The same things were measured in two ways. Each way mixes the same 12 hidden numbers, adds some noise and spreads widely along 6 directions of its own, which tell nothing about the thing.
Some things both ways: the first way, then the second way.
[-38   9   5 -35  51 -10 -22 -18  28  18 -35 -18 -37 -15   1 -18  -7  87
  87  -5 -39 -26  29 -22  -2 -18]
[ 34 -33 -39  46 -11 -36   9  28 -12  -8 -22  21  -8 -24  42   0  -1 -31
 -31  30 -25]

[ 32  -7 -19  30  53 -17 -21   3  13  15   8  17 -14 -12  -5 -39   8   0
  54   6 -25  48  47 -50   3   5]
[ -3 -30  52 -18  10  18 -36  21  -9   2   5 -12  11  13 -48 -91  16 -41
  79  40 -14]

[-14  16   1  -9  28   7  12 -15   4  13 -40  47 -27  61   1  28  19  13
 -36  54  30 -23  18 -15  49  -5]
[ -7  19 -20 -15  13 -19 -21 -22  29  33  -7   2  38 -21   3  33  18   5
  24 -25 -18]

[ 14   1  -5 -11  12 -38  -8 -12   2  -6 -11  11 -87  12  59 -60 -20 -23
  32   5  30   5  36 -19   4   8]
[-20  27  -1  18 -25   1  29 -16 -11 -24 -16  14  39 -50  50  15  -7   4
 -33  17 -11]

[ 14   8  16  -2  24  16  -4   7 -17  19 -31  36  10   9 -20 -11  17  -3
  42   4 -46  -6  31   8 -22 -17]
[ 26   9  11 -31  52  -8   3  15 -19  33  21   9 -37  25 -42 -64  11  -7
  42 -30 -15]

[ 27 -42   2  30  62  -9   2 -13  16  19  35  13  -5 -13 -26 -12   6   6
  59  13  12  31  10 -31  -8  -1]
[ 20 -27  18  -1   0  13  17  21  -7  -6  -6  30 -21  15   9  31   1  23
  19  22 -12]

[ 21 -23  -5 -16 -32 -41 -17  -4 -38  30 -19  39 -48   5  76 -41 -27 -28
  44  11  41  -5  25 -24  11   2]
[ -3  72   8 -53  20  37  19 -14 -17  19   5   8 -12  -6  -3 -17 -20  35
  18 -32   9]

[ -2  -8  19 -12  59  -5  23   7 -10  27 -52 -36  13  73 -55 -22  16   9
 -15  30  -4 -25  35  33 -24 -22]
[-54  66  46   5  -5 -16 -20 -60   4  11 -20 -26  -5  58 -13 -10 -25  13
  11 -61 -26]

[ 25  -5  19  15  28 -17 -24  10  36  16  11   9 -36 -19  30 -37 -27 -11
  75 -24  11  12  36  -4 -13   1]
[ -3  35   9 -33  24  25  66  19 -37  32 -20  10  11   1  -1  56 -46  26
  24 -28  10]

[-49  24 -29 -24  -1  17 -41 -22  30   7  -9  -5 -42 -28  41 -16 -26  34
  52 -10   5 -16  47 -24  28 -21]
[ 43  43 -41 -11  24  34  18  -2  26 -10  39  22  11 -36  41  16   0  19
 -16 -21  40]

[ 14 -22  35   8   2  -2 -49   4  41  28 -13  -7 -35  22 -10  -6  -7 -12
  11  -5  31 -21   9  42  -6 -20]
[ 24 -44 -44  -8  -7 -25  -2  -6   1  15 -10  14 -16  -6  16  21 -23 -19
  -7   3  15]

[-27  18  -6 -41  56 -11 -15 -18 -10 -15   4  11  19  20 -33 -23  28  26
  10 -47 -13 -28 -11 -26  -4   2]
[ -7 -90  30  57 -27 -17  29  46 -77 -33 -22  37 -12  -2  18 -32  -4 -35
  -9  90 -36]

[ 15   9  24  15  53  -2 -25 -32  47  10  -9 -25 -41  26  -4 -21 -13   7
  36 -13 -19  -5  73   6 -21 -42]
[ 48   5  16 -28  26 -12  22 -19 -31  27  29  35 -41  11 -60 -74   1 -17
  55  13  18]

[-11 -13  -7  22  22 -39 -16 -55  10   3  -5 -36 -73   0  39 -51 -12  22
  51  12 -18  17  51 -47  10  -5]
[ 10 -49  13  32 -22  -1 -66  -5   2 -24  -3 -23  -4  15   3 -91  46 -80
  -6  34   5]

[ -3  20 -60   0  71   1   5  11 -28  14 -20  40   4  71 -52 -36  57  13
  23  -3 -81  59  48 -60   9 -14]
[-27   1  12  26 -24  29  20 -40  -4 -15  23  13  45 -15  39   3  -1  -8
  28 -18 -30]

[  30  -10    6  -10   70   18    6  -36   61   12  -21  -31 -110   11
    0  -22  -23   21   26   64   23  -22   68   23  -26  -57]
[-42   2  44  15 -11 -31  26 -13 -46  14 -31 -16 -33  44 -31  12 -15  25
 -43   0 -20]

[-67  60   9 -22  21   7 -10 -34 -19 -16 -29 -47  39  -3  -4 -27 -13   4
  -9 -25 -22 -57  23 -13  32   8]
[-35  75  12 -30  58 -14  31  24 -38   7  27  16  19 -29 -22 -27 -32  52
   7 -14  12]

[ 26 -34   8  18  -6 -47 -38 -18  26   6 -22 -16 -30   1  31 -41 -10 -12
  42  19 -10  33  47 -26  -5  11]
[ 12  -7   6  31 -25   5 -68 -45  40  -8   7 -28   0   5 -11 -65  56 -43
   6  20  -3]

[  3 -31 -15  -1  -4 -22 -38  -7  10   9   9  33  -6  10   7 -13   5  -8
   8  -5  39   8   2 -10  10  22]
[-38   5  24 -26  -3  22 -21   2   0  -4 -20 -15  20  32   9  27 -25   6
  25 -11  16]

[-11  -6 -13 -18 -20 -39 -27 -44  -5  11 -49  17 -12  17  51  -4  18  46
 -12  32 -15 -24  31 -55  21   8]
[  0 -82 -46 -11  11 -33   8  14 -25  17  18  60   0 -60   1  -9   1   8
   7  29 -48]

[-10  13  -9  11  31  16 -15 -15   3  10 -14  -5 -34  19 -16 -28  19   4
  29   2 -40  10  32 -18   8 -29]
[ 52  34 -46   7   7  17  12 -36  43  -1  29  19 -13 -24  49  33   8  14
 -41 -30  43]

[-54  28   2 -27  24 -27  17 -42   7 -19  -7 -48 -19  39  36 -30 -37 -15
 -32   1  71 -47  20 -16  45  17]
[ 61 -21  43  11  21  -4  33  21 -17  26  11  19 -69  25 -58 -78 -25 -14
  27  55  43]

[-26  21   6 -43  10 -26 -45  -3  29 -52 -19  11 -26  15 -11 -38  -2 -35
   5 -25   5  -6 -18   2  27  49]
[ 33  45   5  21   7 -21  45  -8  21  11  -5  17  -4 -26   7  24 -28  24
 -26  32  56]

[-16  23   7 -18   1   1  -1 -30 -26  22 -15  53  31  52   9  26  43  33
 -51 -15  -7 -68 -26 -22  15  -4]
[ 10  17 -34 -14  -1  -7  -5  10 -13 -22 -23   2 -25   7  -8  37 -14  15
 -24   5   9]

[-31  26   0 -67  21 -55   1  -5   1 -12 -45  35 -46  57  45 -26  13  33
  19 -13   1 -25  -3 -47  26  22]
[ 51  72   0  25 -17   2  48 -34   4   9 -17  40  -5 -47  17  11  -8   9
   4   7   3]

[-27  23  45 -11  15 -20 -30 -12   9 -24 -19 -40  10  10  -5 -33   2 -17
   0 -42  -3 -35   0   7   7  10]
[ 23  22  -6 -19  39   6  65   1 -21  46  -1  37  -8 -14  16  51 -34  28
 -11 -39  38]

[ 43 -15   2  32  20   7  45  46 -20  20  23  44 -61  50   9 -50   8 -90
   5  15  53  25 -19  30  -6  11]
[  0  51  28 -37  23   5  74   6 -12   3   7  43 -33  -3 -26  13 -76  57
  24 -18   0]

[ 17  -3  10  -5  24  11 -14   0 -10  17  -2  66 -78  29   8  -9  -9 -25
  21   5  57 -18  15  27  12 -23]
[ -7  29  20 -35   8  -1 -40   1  -4   0 -27 -26  14  20   2 -42   0 -43
  26  -6  23]

Other things, the second way, with their names:
J904: [ 29  61  47 -79  26  55 -23 -44  43 -20  60  28   1  -7   7 -52  82  18
  50 -40  -2]
J219: [ 22  34 -14   6  13  28  39 -19  25 -10  48  -9  24 -36  35  11  41  13
 -32 -16  -3]
J284: [  2   1  43 -12   4  44  30   3 -24  -5  21   0   9   3 -12 -15  25   3
  36  12 -11]
J881: [-99  -5 -12  55 -15 -28 -18   4 -13 -15 -21 -32  67 -22  -3  15   1   6
 -24 -15 -89]
J36: [ -3 -16  18  43 -20  -4 -52 -25  39 -25  10 -12   7  -6  15 -63  53 -38
 -15  10 -30]
J119: [ 28 -26  21 -28  15  11  25   7  -4  11  -1   2 -17  28  10 -15 -12 -31
  19  -9  16]
J234: [  0 -12 -21  -1   7  -3  -1  34   0   4 -13   7  -5 -14 -13  12 -35  16
   3  20  -4]
J559: [ 23 -33 -35  -7   0  53  -3   6  17   6  15  -4 -17  32   5  51   9   8
  15 -37 -18]
J929: [-31  27  17 -12   7 -25   9  -5 -10  -2 -19   0  68 -12  19   0  -3 -33
  54 -19 -44]
J365: [  6  27  -9  -6  17  21  -3 -16  22  26   8  12  16 -11  15  22   9  25
   7 -30 -14]
J917: [-73 -45  36  32 -13   3   5  26 -63  18 -31 -25  50  14  10  -2 -15 -18
  20  21 -46]
J125: [ 17  60  33 -22  23   6 -17 -33  33  28 -12 -10  20  22  12  -6  10 -20
  13 -33  52]
J853: [ 34  21  36 -33  29   9  26  -4 -10   4  34  63 -50   8 -36 -58 -21  30
  61   6   0]
J583: [ 34  25  17 -38  21 -12  18  -3 -11  10 -12 -25 -60  72 -34  13 -38 -10
  16 -29  42]
J407: [ 25 -59 -15  -6  12   6 104  37 -31  17   3  30  -9  -9  32  51 -72  -8
   9   2   0]
J305: [-83  19  68 -51  11  14 -37  18 -32 -22 -11 -64  35  52 -46 -40  19  -4
  43 -13 -49]
J306: [ -7 -16  47  45 -36  10 -54  -9   8 -14 -43 -38  20  46  33 -25  34 -72
  17   5 -16]
J98: [-58 -49  36  22  11 -27  36  40 -61   0   9  14  22  -8 -48 -36 -13  14
  41  41 -83]
J720: [-32   2  -9  -7  -1 -10  -8   9  14 -39  12  -7  40 -22  -3  -3   4  -1
   9   1 -42]
J616: [ 37 -34 -37  90 -31 -30 -83  -6  66 -28 -13 -27  34 -12  51 -24  56 -81
 -23  29 -14]
J519: [-12 -66  30 -18  42 -31  -9  44 -18  30  14  11  -3 -10 -50 -75  -6 -16
  37  37 -16]
J738: [ -3 -26 -36  32 -12   4 -21   5  10   6 -20  -8  -3  -5 -14  45 -15  13
 -26  20  22]
J380: [-13   6  25  35   7  -4 -10  -6  35   3   4   1  34  -3  11   4   3   4
   1   4   7]
J233: [ -6 -13   0  13  16 -26 -23  26  -9 -54  25  28  -7   6   8 -45  23 -17
   0  -8 -50]
J246: [-10 -24  -7 -37  50 -13  36  36 -13  27  19   5 -31  18 -18  38 -35  54
 -31 -22   7]
J392: [ 27  10  23  11  11   2   0  20 -14   0  -9  -6  -7  -6 -17 -59  20 -34
  11  21   1]
J172: [  1  33 -30  14 -17  12  14 -37  -4 -24  15  18  29 -33  34  47  25  31
 -17   4  -2]
J446: [-42  42   2 -24  27 -15  31   3 -18  19   3  -5  33 -18 -23  26 -35  29
   9 -33  -8]
J954: [-25 -23  38  24  -5  10  10   2  -6  -6  11 -23  26 -24 -45 -28  56   1
  -6  38 -46]
J805: [ 24 -36   0  -1   2  -1  16  -5  10   2   2  10  11  -9  13  12  22 -28
   0   4   6]
J998: [-60  -7  45 -32  23  12  12  14 -44  24 -20 -11  17  30   9  30  -2  19
 -11 -48 -15]
J765: [-49  18  35  19 -14  31  -8 -16  -4   1 -17 -31  27  37  29  42  -2  11
 -15 -35   9]
J679: [-57 -37 -17  18 -16  -2 -36  18  15 -17 -13 -13  51 -43  30  10   0   6
 -40  18 -31]
J648: [-13  -2 -10 -14   6  -3 -31  12  13  -7 -20   1  -2   1   3  26  25  23
 -30 -14 -35]
J318: [-10   0  -1  -9  19  13  33  24   4   5   7  13  14   7  10  46 -34  26
   6 -23  -6]
J834: [-22  13  46   8  -2   9  -5   0 -17   3  -3   3 -23  23 -15 -46 -13  14
  -5  12   8]
J665: [ 36 -32 -30  -3  -1  18 -21 -36  27  15  36  35  29 -64  47 -35  61 -31
  16  -7  -9]

Some of these things the first way, each followed by its name:
[-23 -29  13   1  44 -35  16  -5   2   3  10  -7 -49  38 -11 -29  -4  -8
  35  11  54   9 -27 -12  32  22]	J306
[-17  11  12   7  43 -40 -41 -54  66 -16 -10 -74  10 -17  15 -29 -13  47
   4 -14 -20 -21  53 -39  -5  14]	J805
[ 37 -22 -11  13  29   4 -56 -11  75  27   2 -27   3 -65   1 -21 -33  24
  53  19  -7  -2  57  -7 -30  -3]	J305
[-22  11 -30 -18  -5 -17 -53  -6  51   3 -26 -12  35 -24   9 -17  16  51
   8  -7 -51 -13   4 -35   1  45]	J720
[ 15 -36  34   8 -26 -29 -27   4   7   3  14  26  19  45 -20 -15  -3 -66
  -2 -29  24 -16 -62  44  -6  54]	J583
[ -7  27  27 -13   9  -5  -1  15  -4 -10  -6  15 -38  14  22 -35  -1 -42
  15 -21  18 -23 -26   0  24  13]	J392
[-10  29  -2 -35 -12  19 -72   7  68 -12 -22 -39  13 -43   4 -26 -39 -26
  23 -15  -2 -26  30  12   6   3]	J219
[-28  -1   3 -20  13 -22  -5 -17 -24  -5 -17 -32 -12  16   4 -41  -1 -18
  -3   6  28 -22  -3 -16  24   6]	J834
[ 69 -14  48  40  37  28 -14  26   7  28  -6  20  11 -25 -35 -11  46 -15
  14  12 -26  -5   3  17 -46 -35]	J648
[ -7  -4  16 -32 -19  -4 -37  -5  -2 -24 -19  18  -6   5  -7 -15  24 -32
 -34   3  31 -37 -42  15  15  20]	J998
[ 44 -20  42  24  21 -12  -4  46  14   3   9  59 -22  34 -17 -26  -4 -73
  36 -22  35  23  -4  56 -23  34]	J929
[-83  13   9   3  53 -14  33 -48  17   3 -21 -55 -25  35   3  -2 -13  54
  17  28  19 -20  25 -28  55   8]	J616
[-10  20  -3 -20  24   9 -40   8  33   0  11 -14  41   3 -26  -8  -5 -27
 -12 -24  24 -22 -15 -18  29   4]	J284
[  6 -10 -15  26 -21 -14  -8 -20   8   6  -4  51 -71  34  54 -12  26  -6
   7  21   0  26  12 -38  29   6]	J738
[ 28  20  25 -10 -11   8 -55  58 -18 -22 -32  40  72   4 -64 -29  55 -78
 -42 -28 -31  -7 -48  26  -3  43]	J519
[-12 -13  13   8  26 -38 -46 -61  39  -6  -3 -99  71 -48   3 -24  -8  35
 -11   0  -7 -29  31 -62   2  11]	J904
[-26  26 -53 -20  30   4  -6  -8  -1   0 -20  38  13   9  -1 -15  37  46
  11   3 -50   9  30 -50   6  17]	J318
[ 37  -5 -14  19  -3   1 -39  25   1  11 -24  25 -36 -34  18 -47  29 -14
  27  19 -25  28  32 -19 -12  -1]	J679
